The rows are grouped in 3 different ways at once. Each group adds its own fixed numbers to the row, and there is some noise. The rows also spread widely along 15 directions, which tell nothing about the answers.
Some rows, each with its group in each grouping after it:
[-18 -65  17 -34  81 -43  -4 -11   7  29 -36 -11 -21   8  64   6  22 -37
 -37  49  22 -52 -11 -31  33  26   4  32  33] -> N Y q990
[-18   0  -5  17  29 -16 -24 -14  15 -24 -10 -10  46  39  10  10  21 -22
  16  35  27 -26 -11  19  13 -16   8  15  11] -> W U q52
[-19  -4  -2  23 -30  -7 -32 -31  37 -17   8  51 -24 -31  12  26   7  14
  -9 -19  -8  15 -22  39 -10  36 -10   0 -29] -> A Y q716
[ 16 -23   1  -4  32 -26   6  -1 -36  -8 -48 -51  -6  -6  -7 -10 -21 -51
  20  35  18 -16   4  -5 -35  17  37   0  30] -> W Q q46
[  9 -28   6   7  -1 -47 -12   9   0 -30  27 -14 -29 -10   5  15  65 -64
 -20  25   9   6  17   6  -6  10   9  21 -49] -> N Q q46
[-20 -10  -5 -10 -10  -8 -47 -32 -18  -6 -15 -43  29 -28  -8  -8 -30  -6
 -22  25  29  -1 -35  -3 -48  29  35  20  13] -> A U q64
[-15 -21  29 -25   8  32  -5  -3  -2  17  19   1 -22 -38  11   6 -29 -25
 -10  17  -2 -17  30   0 -21  31  11  10   3] -> N H q990
[ 45 -14   9 -29  -1  -3  19  29  -8 -44 -25  10   1  18  23  14 -30  19
 -13  12   9   5 -24 -13  29 -35  21  -3 -12] -> N H q64
[-14 -12  36 -23  14  33 -11  34  12   7  35  14 -15 -18  25  -5 -22  -9
  -9  13  -3 -37   2  -9   7 -13 -26  29  -1] -> A Y q716
[-11  30 -36  24 -22 -42   9 -76 -11 -40  24  -5   9  51   7  -5  68  29
  -3 -40 -23  10 -27   2  55  -2  -5   3 -23] -> A Q q52
[-25 -25   7 -29  24  26  14  19 -12  34   1   3 -39 -26   0 -14 -34 -20
  -6  -2  -3 -22   6  -1   1  13  26 -13  25] -> N Y q990
[-16 -14 -14  28  12 -57  -7 -21 -10 -18  17 -22 -14  10   9  -4  29 -50
 -39  41   3 -30 -11   1  18  10  39  -5  15] -> N Y q46
[-15 -28 -11 -15  -1  -9 -20 -31 -18   7 -34 -27  -3 -10  21  -2   5  10
  -6 -10  17   3 -31 -19  -9  19  -1  22 -11] -> W H q46
[  9 -22  20 -36 -22 -12  -7  34 -12  -5  18   2 -43  -3  18  10   3   8
 -37 -10   5   8  14 -27  10 -13  -9  -7 -17] -> A H q46
[ 16  38 -17  25  12  33  46   8  10  12 -14  -4  -5 -30  -5 -10 -35   4
 -48  31   9  11   5 -22 -16 -31 -18 -23  -8] -> N H q990
[ 13 -43  69 -68   0 -25 -49  20 -28 -14   8  22 -35 -16 -11 -16 -19  11
  21 -11  -9  27 -16  11  -7  -1 -28  21  13] -> A U q64
[ -2 -18  21 -41   6 -16 -18  -8 -10  -5   4 -16 -23   5  24  13  -3   2
 -12  -2   1 -16  31 -22  -4  24  -7  13  24] -> A H q990
[ -2  31  14   4 -11 -16  -5  -6 -13 -41  72  16  -1  17 -42 -26  -7   1
   5   1 -30  10   5  35  26 -30   3 -19  19] -> A Q q990
[-11  -3  27 -28  16  43   0 -26 -16  13  23  -1  20   6 -17 -18 -11   6
  35  -1  -1  23  17  20  17   0 -13  10 -18] -> W U q716
[-16  13 -11  47 -22  18  17 -61  -2   4 -40 -16  15 -45  10  -8 -24 -27
 -11  26  -4  -5 -37   4 -36  30  13   0 -12] -> W U q990
[ 11 -21 -10 -35  23   3   3  -3 -28  -6 -46 -47   6  31  13   1 -10   4
  38 -13  21  -7   7 -22  -5  10  25  15  17] -> W U q46
[-11  -7  33 -28   7  -5   2 -22 -19  -5  23   5  29  44  -6   1   2   5
   5  16  11  10  23  16  47 -14   5 -14  12] -> A Q q46
[-45 -27   9 -11  -8  36 -11 -36   3  10  30  16  10 -23   4  -5  12 -15
  21 -16  -7   4 -23  36  15  20  15  24 -39] -> W Q q990
[  4 -19  10 -41   0 -29 -22   3 -47   6   9 -55 -27 -12  11 -22   3  -2
 -41   7   9  -2 -11 -60 -11   5 -11  29   6] -> N Q q46
[ 13   7 -14   6  12 -16  25 -66 -18  -9  -7 -18  -6  -8  -3 -17  17  -1
 -16   3 -16  28 -10  -5  11  28   5   3 -15] -> N Y q990
[ 15  18 -54 -10  10  -8  15 -11   9 -29 -16 -28   3  28   1  11  41  26
  11 -42  12  23   8 -11   2  -2   2  16 -30] -> A Q q990
[-23 -15  -7   8  23  13  11 -40   2  17 -11   4 -14 -14  17 -12  -8   1
   9  -8  -4 -20 -19  10   3  20   3  13   9] -> A H q46
[  3  40 -45   8  22  11  11  -8   6  -1  35 -34 -27  11  -5 -14  17  36
 -13 -34  -5   0  32 -31  -2  -1 -18   9   8] -> A Y q46
[-31  -4 -28   2   8  -9  -8 -25  19 -16  -2   8  11  52  42  20  27  25
  13 -23   8 -35 -14   5  57  -5  14  12  11] -> W U q64
[  8  11 -34  30  -8  46  45  15  40  -2 -57  33  -6  -8  16  48  -6  11
  17 -22  25  13  17  18 -14   1   7 -21 -36] -> N Q q46
[-10   3  34   1  28  21 -28  -2  -6  -3  14 -20  18 -16  -4 -23 -33 -27
  29  38   0 -31  -1   7 -27  -5 -23  38  23] -> W U q716
[ 17   0 -16  11  23 -16  26 -26 -15 -12 -10 -35 -29 -24   6 -22  23 -32
  -6   5 -17  -4  -9 -20 -18  12  -6  28 -20] -> N H q990
[-15   5  31  24  -1 -52 -29 -21   3 -11 -12  26   0   3   4  13   5 -19
 -31  46   7  -7  -2  11   1   0 -31 -20  33] -> N Y q52

New rows, each followed by its group in each grouping:
[  8  10 -42  18  -9 -15  24 -15   0  -6 -39 -20 -15  12  14  15   6  10
 -24  -9  18   7   2 -17  -6  10  24 -26  -3] -> A U q46
[ 14  20 -37   4 -12  -8  -4   5  11 -20  35 -26 -13   4  -1  19  30  13
 -49  -7  22  24  26 -20  -5   2  11  -2 -36] -> A Q q46
[ 20 -10  26 -31   6 -35 -21 -25  -9 -48 -18  15  -1  21 -14   0   6  21
  56 -28 -19  29  -2  29  -1  13 -21  16  18] -> A Y q990
[  8   1  27 -21 -10  40 -18  13   7 -21  26  -5  15   5  15  18 -12   7
  16   5   9  -1  28  -7  -8  -2 -13  27 -18] -> W U q46
[ -8  -1   8 -20   1  -4 -14  13  10 -34  30   9  -2  29  14  14   7   4
  11  -8  -9 -23  15   4  25  -7   2  14  15] -> N Y q990
[  5  19  33  42 -29  18  34 -15  18   2 -26  30 -15 -28  39  33 -19 -18
 -31  39   0 -16  30 -12 -13   5 -41 -16 -10] -> N H q46
[  1   3  30 -14  37  39  29 -12 -18  18  40 -31  -2  -4   7 -17 -22 -43
 -13  41  -4 -33  44 -14   2  15  27   5  15] -> A U q52
[ 15  17 -20   0  20  18  -2  17  15 -31  32  15  -4  26   3  -9  -5  34
   6 -18  -9  -3 -26   3  34 -37   1   7  -7] -> W U q52
[  6   2  -8 -20  -7  26   2   9   0 -12  17 -19 -18   8  20   9 -16  19
  -2 -20   2 -17  18 -23  -7  11  15  13   2] -> A U q46
[  9  21 -21 -10 -19   7  14  33  14 -14  -2   7 -32   0  -3  14   9  22
 -13 -36   1  21  24 -12  -6 -16 -17 -18 -18] -> A Y q990
[-20  -9  13 -13  22  12  10 -29  -2  13  32   8   0  27  15  10  10  -9
  -2  13   2 -12  42  15  51   6   9 -15  -2] -> W H q716
[  9   2  29   8  30  12   6 -33  -6  -2   9  10   4 -21  15 -17 -46  -6
 -23  49 -11 -24 -25  -2   6   3  -1   9  24] -> N H q52
[  2   2   3  19   5 -42 -21 -24  18 -20  16  -3 -28 -11  20  20  29 -29
 -39  32  -2  -9  23  -5 -13  30  -8  10   2] -> N U q990
[-14  37 -39  39 -29  -2  -5  18  15 -48  37  -5  17  22  -6  -1 -13  11
 -22   1   2 -26 -27   9  12 -39  33 -15  10] -> A Y q46
[-18   2 -32  -4 -22  38  15 -21  17 -16  -6  11  15  22  28  29 -12  30
   7 -33  10 -14  -7  13  25  14  52  -6 -13] -> A U q64
[-13 -29  -6 -30   0  16 -32  15   0   0   1 -28 -22  -9   8  16  23 -12
  28 -30  18   2  26  -5 -33  29   8  33 -26] -> W U q46
[ -6  19   4  18   6  10 -15 -12 -16  -9  28 -23  -6 -24  -5 -40 -20 -10
  -7  15 -19 -23 -42 -14 -16 -14 -13  26   8] -> W U q52
[  0 -16  25  -4  12  -9 -13 -12  12 -16 -23  25  -5   7  22  11   8  -1
  30   2  -3  -9 -12  14   7   6 -32  26  -3] -> N U q716
[ 23  20 -27  22 -19   2  -6 -27  33 -14 -13  -4 -51 -56  34  36  15  15
 -43 -16  -4  16  22 -32 -58  53 -33  26 -40] -> N H q990
[ 38   8  39   1  12 -38   0 -10 -28 -14 -46 -18 -18 -13   0 -17 -10  -2
  -1  28  -5  20   1 -30 -23  -8 -66  10  20] -> W Y q46
[  0  21 -15   8   1  38  16 -31  26 -19  15  -6  14   7  25  21  14   6
   9  -6  -4  -9  26  -3  -1  20  -1  30 -26] -> N U q990
[-10 -25  30 -23  -6  16  -8  -5 -20  -8 -18  -3  32  14   5  18 -24 -25
  12  28  22  -7  11  17   4   2  34 -15   1] -> W H q52
[  6  -8  20  17  21 -50  14 -27  -3   3 -22  28 -56 -28 -11  -9  -1 -31
 -13  17 -22  12   5  24  -7  25  -7 -35  29] -> A Y q990
[  1   8 -12   9  -6  -9   6 -53 -33 -36  -2 -20  12   8  -8 -33  -8   1
  33 -20 -29 -13 -60  13   4   9  28  19   9] -> A Q q52
[-18   3 -13  33  -8  21  11   1  28  -1 -27  10 -13 -24  22  16   9 -12
  12 -12   9 -19  -4   6 -29   0 -21  16 -22] -> A H q46
[-21  -2   3 -11 -44  12  -1 -30 -34   3  -9 -29  14 -12  -4   5  10 -17
 -17  -2  11  16   3 -14 -17  23  16  -7 -31] -> N Y q52
[  6   3  25 -26 -14  -5 -18  10 -11  -6  -9 -11 -17   4   9  14  -2   4
  -3  -5   7  -1  30 -23 -24   8 -26   4  10] -> A U q52
[ -1 -30  47 -21 -10 -61 -43 -36 -20 -26 -38  17 -17  24  29  14  12   1
  39  -5 -15  -7 -11   9  12  27 -39  17  27] -> W U q716
[ -9 -66   3 -45   5 -27 -35  45  39  -7 -30  49 -43  -7  53  49  10  10
 -32 -15  28  -6 -27   5  14   6  10   5 -19] -> A H q990
[  8 -18  14 -31 -12   0   6  27  -2  -2 -13  -8 -16  -5  49  20  -4   2
 -56  17  15 -15  -2 -52  10 -13 -17  12 -18] -> N H q990
[ 14   7  -4  10  23  -7  24   7   2 -29 -28 -16  19  24  13  -4  17 -20
  14  14   8 -21 -16  -9   8 -29  -8  17  -5] -> A Y q52
[-15  27 -26  11   2  14   6 -41 -11  -3  76 -33  11   8 -28 -21  23   2
 -29   3   0  21  29   7  15  -3  20  -6 -23] -> A H q46
[  2   5 -15 -14  33  13 -14  25  12   1   1   1  -5  -2   0 -13 -42  28
 -20  10  12  -5 -24  -8   5 -26   4  -2  28] -> W U q990
[  6  -2   8 -15 -13 -27   6  -8  -9 -17   1   3 -15  17   6  12  27   4
 -19  -6   6  20  21  -2  23 -11 -10 -14 -17] -> A H q64
[ 17  35 -32  20   1   9  37 -49 -32  -1  10 -32 -25 -23 -28 -32   8   1
  -6 -22 -25  29  -6 -14 -16  16   2  -1 -25] -> N Q q52
[-34  -5 -12 -37  14  21  10 -20 -24  19  18  -4   5  47 -22 -10  23  30
  45 -50   3  17  36  17  42 -12   3 -12   5] -> N H q46
[-18   7 -43 -11  -7  -8   8 -22 -33  -7  25 -32 -19  10 -28 -27  27   3
  11 -47 -15  20  -8   5  20   0  32  -9 -16] -> W Q q990
[-36  23 -37  25  -1  20   1 -54  -6   7  46 -25 -13 -14   0 -34  -1  19
  -7 -29 -23 -23 -22  -4   0  14   7  21   6] -> A H q46
[ -5 -11 -10   9  18  63  49 -17  11  25   8  24 -19 -39   9   1 -11 -21
 -11   0  -3   3 -12  16  11  18  35  -5 -51] -> N Q q52
[ 19   9  14  -2 -27  13  20  -3   9 -32  22   1  14   5   3  26   4 -24
 -24  25   8  18  35  11   3   3  28 -16 -38] -> A U q990
[-31   2 -40   5 -16  17  32 -36 -21  29 -19 -12 -10  12  -8  -1  -3  11
  -9 -26  11  14   8   3  16  19  48 -46  -1] -> N U q46
[-14  -2 -14 -22  37  40   0   9  10   1  10  -7   7  15  13 -11 -23  17
  29 -14   0 -28  -9   1  16 -14  12  23  17] -> W U q990
[-20   3 -39  19 -14 -29 -38   0  -1  -4  21 -14 -42 -20 -10 -14  18  11
 -31 -22   1  11 -30  -6 -15   0   0  -2  -6] -> W U q46
[  5  10  -8   0 -32 -36   0 -49 -10 -27 -26  -3  -6   9   7  14  10  21
 -15 -18  -8  23  -4  -4   0  28  -1 -16   4] -> A Y q990
[  5  -9 -10 -14  13   2  -2  15 -19  -8   6 -10 -33  -6  -3 -14 -26  -5
  14 -13 -11 -16 -15   1   3   1  24   0   9] -> W Q q716
[-14   6   0   9  27 -20 -12   9  10   0  31  14 -17   8 -11  -6  28 -14
 -22  14   4   0   7   9  19 -20 -18  -7   2] -> N Y q52
[-32  25 -40  29 -26  19 -25 -14  20 -32   8 -36  52  -4   3  15  22  -9
  -7   6  29 -14 -13   0 -27  -3  12  37 -32] -> N Y q64
[ -6 -14  16 -27 -11 -16 -11  -9 -41   1  -6 -39  -2  -5 -18 -14   6 -18
   5   0  11  16   9 -10 -22   8   1   7  -2] -> A Q q46
[-26  12  11 -27 -41  47 -10  -9 -18  -1  24 -16  12   5  -3   6 -30  27
  19 -31   3  -6  32  -5 -16   7   1   1   8] -> A H q46
[-16 -11  61  -7 -10 -53 -40   0 -15   7  -8  23 -44 -14   7   7 -42  -9
 -28  36  -3 -22  21   0 -17  22 -28 -32  81] -> A Y q46
[  1   0  19 -33  -1   7 -24  16 -27 -24  40 -18   6  15 -15 -19 -17  13
  14  -1  -2  -3   6  -5   3 -27  -7  20  14] -> N H q46
[-41 -14  13 -31 -10  -1 -15 -36 -46  34 -14 -21 -26 -11   1 -37 -19  28
  16 -41 -14 -11 -22 -22  -9  14 -27  11  39] -> A H q46
[-28  -9   5 -30 -11   3 -38 -18  -8 -23  36 -20  -2  12  30  -4   6  15
  16 -28 -19 -36 -13 -16  14  17  -3  46  15] -> W Y q990
[  4  -9  -1 -32  44   8   8  18  -6  12   6 -20 -36  -3  -3  -5   3 -13
  14  -9   0  -8  47 -11 -12   6  -5  11  15] -> N H q990
[  3  11  -2 -29   5  -7 -14  10 -11 -11  -4 -29   3   9  -4   2 -15  13
  -9  -1  15  -1  18 -20 -18  -4  -7   5  24] -> A Q q990
[ 19  26 -22  20 -15 -15  22 -33 -26 -21 -13 -27 -34 -10  -9 -11  -4  -4
  -1 -20 -23   1   2 -12 -26  18  13 -16   6] -> A H q52
[-39  -3  -8   7   8 -18 -42   2  29  -1  26  14  10  29   9  28  17   5
 -26  22  33 -15  20  16  19  -5   5 -11  20] -> N U q46
[ -6   8  10   7 -40 -20 -32 -13   5 -43 -36  29  24  14 -12  25  -7  19
  34  -9  11  24 -14  38 -14  -5  -9  -9   4] -> N U q64
[ -5   2  24 -16 -15  42  47  -6 -24  24  -5   2  -6 -11   2  -6 -34 -13
 -18  14  -4   6  20 -11  13  -4  10 -31  -6] -> N U q990
[-30   2 -33  26 -53 -35   6  -8 -21 -23  -4 -38   8  26  -2  18  62 -45
 -15  -3  20  -2  16  -3   1 -10  27 -17 -38] -> N H q46
[ 13 -29  32 -17   3 -21 -32  -1  20 -32 -57  24   7   8  44  36 -26  21
  12  11  18 -16 -24   0 -13  17 -18  24  25] -> A Y q46
[  8  21 -17  23 -28   2   5  -8  29 -39 -31  12   6  -5  23  24  -2  18
  -3 -13  -1  -3 -21  -2 -18   0 -14   8 -14] -> A Y q990
[ -3  -7  33  13   4 -29  -2 -17   2  -6 -32  22 -13 -10  10   0  27 -19
   9  16  -2   8  -7   9  -1  -8 -55  16  -8] -> N U q64
[  8 -40  30 -38 -38 -38 -35   2 -22 -41  -6   4   1   0   5  20   7 -19
  -3   5   7  25 -20  12   5   8  21   3 -28] -> W Q q990
[ -7   6   1   2  20 -27  25 -19 -18  10 -35 -29  13  16   8   6   9 -33
 -29  44  23 -10  26 -21   7  -3  -1 -17  21] -> N Q q990
[-23   0  -4  10  -4 -10   8  12 -19  11 -14 -12 -24  -7   5 -19   5 -14
  -2  -6  -1 -23 -21 -18  -1 -21 -21   7   8] -> N Q q46
[-25 -16 -11  -3  20 -26 -17 -24   8   6 -20   5  -5  16  20  13  20   4
  -8   2  14 -11  -7   3  21  17  -6   4  10] -> N Y q716
[ -6   0  14   7   7   7  12 -24  -8  -1  40  13 -14  -1   4 -17  -5  -2
  -7   9 -18  -2  -7  10  36  -7  -1  -2  -5] -> W Q q46
[ 27   0 -13  -8 -26 -20 -20  25   6 -42   1  16 -54 -20  -7  26   3  10
   0 -33  -4  23   9   9 -26  14   9  -4 -17] -> N Q q64
[  3   4  21  -3  -6 -21   1 -27 -29 -26  29 -23  -1  18  10 -12  23 -25
  12  11 -20 -15   6  -7  26  -1 -14  22 -11] -> W Q q716
[  0   7 -18   6 -11  22 -11  19  24 -36  10  -2   4  -3  28  25 -12   6
  -9   0  11 -32  -6  -7  -7 -10  14  27 -12] -> N H q64
[  0 -40  27 -59   2 -26 -42  18 -12   2 -11  -5 -48 -17  19   4  21   8
  -2 -25   0  12  -2 -29 -19  18 -41  38  -8] -> N U q990
[ -5   4 -20   5 -43  25  -5 -20 -12 -14   3 -22  -1 -33  22   0  -4   9
 -37 -13  -1  -1 -43 -29 -20  10  11  23 -48] -> N H q52
